The first 6 rows are patterns. Each new row is the sum of 2 different patterns, raised or lowered, with some noise. Before adding, each is slid sideways (what falls off one end comes back at the other) and multiplied by a number that may be negative. Names go in the order of the patterns.
Some rows, each with the names of its patterns after it:
[ 15 -22  -6  -5  11 -18   1 -17  -9   6  33  -9 -10  -7 -12 -12  13 -11
   9 -11  -1 -13  11  13   1  28  -5  10  11   8  14  13  11] | (1)
[  8   9  -2  13  -7 -23   5 -14  17  -3 -22   5 -14  10  -2 -32  13   2
 -14  -9  -6  -8  16   8 -11   3   9  -9  24  23 -13  15  16] | (0)
[-18  12 -30  16   1  10  16  17  -1  10   5 -15 -12  10 -10  -3   5   3
  32 -11  -4 -20  -7  -7  -5  20  -2   7   0 -16   1  10 -13] | (2)
[ -3  22  20  11 -17  -7  14 -34  -4   4  -1 -14  24   0 -17 -16   7 -19
   0   6  -7 -22  -3   1 -47   2  18 -31   1 -13  -8   4  -2] | (4)
[-23  -4 -14 -33 -17  -5  -1   4  11  16 -22  18  -7  -4  -4  22  26   8
 -15  -5   7 -12 -13  20   1  23  20 -23   8 -15   1  16 -36] | (3)
[ -3  -5  -7 -22   3 -16  -3 -18  26   3  -2  10   5   0 -15  10  -8  -4
 -16  22  -7  18  24   0  -3  22   3  28 -11  -7  -3   9 -15] | (5)

New rows, each followed by the names of its patterns:
[  1 -11  18  19 -11  10  -5  -8 -11 -26   3  -5   6  16  11   8  11  10
  24 -14  -9 -28  16 -10  13   1  -1 -14 -13 -14  -9 -16  34] | (2) (5)
[ 13  -3 -26   5  12 -25  12 -13   4 -10  -1  23  31  -5  13  19  28  20
   2  24 -12  -4  31  -7  20  16  15  -4 -44 -12   9  16 -21] | (1) (3)
[ 24  51 -19   8  20  24 -27  12   3   3  28  35  21   0  19  26  25  21
  36  58  34  13  23  46   9  23  45  39  25  39   3  24   6] | (3) (5)
[ 27   3 -10 -29  19  -6  20  16   6  -8 -11   7 -37   9  31 -20  -1   6
  13   2  27  -7  22  15   2 -19   2  10 -25  15  18  -2   2] | (2) (4)
[ -5 -24 -15 -26 -17 -26  14   1  -4  18 -27  -1   8 -11  -8  12 -20  16
 -31  -9  -4  12 -29  -1 -23 -28 -11  29 -26 -21 -13 -21   1] | (1) (2)
[ 13  10  17 -23  20 -17 -28  -4   1  32  -1 -34  -5 -12  -5 -16 -15   9
  16  -1 -31  -4 -22  11  14 -42 -21   1 -23  -9   1 -20   8] | (0) (3)
[-16  18 -45  -2  24 -28   1 -24   0  -2  -5 -15  39  14  23   0  -8  11
 -20  -2  24  -9 -20  22   7 -28 -18   2 -24 -17   8 -19 -24] | (4) (5)
[  8   5  -8   3 -20 -19 -22  19  -3 -11  19  23   1   1  22 -15   2   5
  23  -9  16  -7  13   3  35  23   1  41  17 -11  49  -6  11] | (4) (5)
[-13  22   0 -13 -20  -5 -28 -18   3   9 -17  32 -18 -21 -19   6 -12 -16
  51 -14 -23  21 -23   4   3 -24 -22   2 -54 -19 -20  12   9] | (2) (4)
[ -7  -1 -13  12   7 -18 -28 -24  -2 -31 -19 -17  -5 -13  -1   9 -41 -30
 -14 -43 -26  -8 -28 -36  -6  -4 -62  -5   4 -45 -14 -49 -12] | (2) (4)
[ -4   7 -11   5 -18  10 -35   2 -25 -22 -19 -17 -30 -34 -29  -8 -11 -15
 -28  -7 -15 -17  12  12 -10  -5   5   3 -21  -8 -13 -43  -8] | (1) (5)
[ 17  20   5  -7  11 -24  -4   6   0 -16 -11  -3  -1  -7 -14 -30 -16 -21
 -19   4 -19  21   1 -12 -12  21 -15  -4  15 -34 -19   5  13] | (1) (2)
[-46 -22 -25 -33 -10 -51 -33 -46 -31 -64 -57 -31 -26 -39 -21 -34 -34  -9
 -30 -36 -19  -8  -4 -16 -21 -32 -10 -34 -24 -29 -29  -9 -19] | (3) (5)
[-16 -22  28   0   0   4  25 -15  -1 -23 -32 -17 -20 -11 -25 -26   0   0
 -24 -35  -5   2  -3  -9  15  -3 -14 -10 -13 -46   4 -14  -6] | (3) (5)
[-16  16  24   0  46   5  -9  11 -13 -11   7  13  23  28   8  -6  22   1
  -7  20 -23  35  26  10  22   5  13   1 -17 -17   5  12 -18] | (2) (3)
[  3  25  13  13  -3  -4 -20  -9  -6 -16 -10  -5 -16  27 -25 -10 -34   7
  -9 -10  21  -2   2 -14 -11  -9   3 -27  -6   3 -20  26  -3] | (2) (5)
[ 22  -3 -15 -18 -26 -32 -35  -2 -15  -1  -5 -15 -20 -38  -8   9 -13 -41
   6   7 -28  -6 -27 -42  16 -27   8 -12 -19  14   1 -10 -19] | (1) (3)
[-22  -6 -20  17  -9 -17   3   0 -20   2   5  -5  35   4   0  12  14   3
  28  25  -1  -6   8   3  16 -15  12 -19 -24   8  15   7 -10] | (1) (0)
[  9  -3 -11 -21 -32 -12 -32  10 -21   7 -14 -54  -8 -36  -6  -3 -46 -12
  -1 -11 -34   9 -37   0 -15 -40 -28  -7 -33   2  20 -17 -12] | (0) (2)
[ -9  10  21 -11 -13   2  -8  -6  26   8   5   4   8  -4  12  -6  13  29
  17  19  19  16   2  17   9  17   3   2  -3  22   7  -1  16] | (1) (2)
[  1 -12   3  12   2  16  26  -2 -23  10   6 -32  -3   2   7 -15  29  24
 -12   6  -1  -5  21   5  11 -19   4  31 -39   6  30 -12  11] | (0) (4)
[ 42   8  43  27  30  26  37  15  14  43  23 -15   8   8  35  -7  29  24
   8  39  39  16  29  10  21   2  36  37  19   9  32  16  38] | (1) (0)
[-18 -20 -11 -35 -27 -14 -39   6   6  28 -20  17  -8 -29 -10   5  16  16
 -24 -21  10  -1 -32  38 -21  13   2 -45 -15 -20 -16   4 -27] | (2) (3)
[  3 -17  14  10 -19 -23 -11  16  12  13   3   5  12   0  16  18   9   6
  -5  15 -37   3  -3 -12  -6  -8   5 -12  -2  21  18 -11   1] | (1) (5)
[19 32 58 22 60 42 32 32 30 18 24 43 32 41 42 46 46 38 48 52 33 95 19 10
 57 38 29 35 24 27 17 14 -2] | (4) (5)
[  5  -1  42   5  29  30  -1  12  34   5  18  13 -17  21  18  10  22  21
   5   4  17 -11   1   6  22  11  13  20  38   4  -3   4   1] | (2) (5)
[ 11   5  41 -17 -32  18  14  17   1  10  17 -13 -14 -31 -21  34   0   7
  27  -8  32  24  17  -2  32  30  19   0  13  -6 -13  26   4] | (4) (3)
[-16 -13  15   4 -11  23  26   3   1   9   4 -24   8  10   3 -15  35  -6
 -34 -12  -4  -7  -3 -11  -2 -33   5   0 -71  11  17 -41  -5] | (0) (4)
[ -7   7 -22   0  24   9  25   1 -32  43  32  13  25  41  11  16   1   8
  -3  -1  18 -19   9 -11  12 -20 -25  -7   9   0  -9   6  32] | (1) (3)
[-23 -32 -21 -13 -22  15   7  -4   2 -33  -4  14 -25 -15  -5 -35  28 -16
  -1  16  13  -5   8 -15 -28 -11  -2 -24  -5 -21 -22  30 -28] | (0) (2)
[  6  21 -46 -11   3  18 -27  11 -21 -18   6  45 -11 -16  26 -17 -30  32
 -16  13  -8 -10 -17   9  -9 -21  13   4  12  -4  32  12   4] | (1) (4)
[ -5  15   3  29  -3  17   6  31   1  18  15 -11  18  22  -2  17  -2  26
  27   0   0  20  21   3  18  17   3  30  35  20 -17   4   4] | (1) (5)
[ 18  49  -4  21  14  33  24  23  34  29  41  20 -12  34  -4  16  35  -8
  30   5   4 -27  -3   7  12  40  25  37   1  18  14  24   2] | (2) (3)
[-39 -20  38  -8  -1  -3  18  11  -3  -8   4  -2 -14   2 -28  10 -27  -5
 -24 -30 -23  24  -1 -24  -6  10 -38  -7 -23 -29  -2 -16   7] | (4) (3)
[  9 -11  21  -5  16  -8  17 -14   6   2  -2  -7  27   7  -7  16  28  -8
   0  24 -11   6  21  13  12  -2  22  20   9  -5  11   9  19] | (4) (3)
[ 11  11  17  -6   0   4  33 -15  -1 -15  -6 -18   3   8  -1  -5  23  -6
   2  17  -3 -11   1 -11   8   1  -2  33  10  15  30   6  -9] | (2) (5)
[ 30  13  -3  -3  21 -39  -4   1   6 -37  -2 -15 -51   9  48 -36  -9 -18
 -18  -7  11 -11  29   8   9 -27   5  26 -30  24   0  10  -1] | (1) (4)
[ 19  10   8  -5 -17 -17 -22 -45 -14 -39   2  -7 -24  -7 -34 -26  -3  -2
 -40  -6   9 -19 -21 -20 -33  -1 -18  14 -12 -30  48   1 -26] | (4) (3)
[ 24 -31 -30 -11  20  -7  -9   6   6 -36   1 -35 -21   7  12  14  -4  -9
  37  22  -9  20  24  13 -10  18 -10   4   4  18 -19  22   3] | (3) (5)
[  7   4  -2  -4  -8  13 -28 -26 -14 -31 -13 -14   8 -29 -24 -16 -13  -7
  -8 -12 -17 -16 -38 -15 -25  13  -2  15 -14 -13  19  -7 -19] | (2) (3)
[-44  -1 -28  13 -14   9   5   0  -8  13  -4 -27  10  -3 -31   6  -8  -1
  24 -24 -13 -27 -33 -32 -24  19  -8 -14  12 -22 -13  -3 -14] | (2) (4)
[  2  18 -10 -24 -22   0 -43  -8 -22 -23 -36 -16 -35 -19 -36  32  -2  -7
  -8   9 -11 -12   6 -23 -36 -19  19 -11  17  21 -19  -4   6] | (1) (5)
[ 10   3 -39  44 -12 -12 -12  -3 -17  -8 -23 -21  -7 -16  -7 -19  -6 -15
 -13 -62 -24 -16  19  -3 -12   1 -23 -28 -22 -33 -15   2 -31] | (2) (3)
[-16   6  15  15  25  27  30   6   6   1   5  15  12  29   4  -8  11  42
  -6  -8  18   2  18  36 -16  22  -8   9  11  -6   4   8  24] | (1) (3)
[-10 -35   3 -38 -44   9  -7  -6   8 -57   7 -18  -6  -2 -33 -30 -10 -19
 -24 -31  -1  -9   9 -22   3 -30  -2 -20 -13  -2   3  23   1] | (3) (5)
[-30  18  -3  -9  13  17  25  23 -15  29 -16  18  20 -16 -44  -5 -10 -38
 -20  -3  14  -5  20  20  -4  -1   1 -19 -26  21  28 -11 -16] | (3) (5)
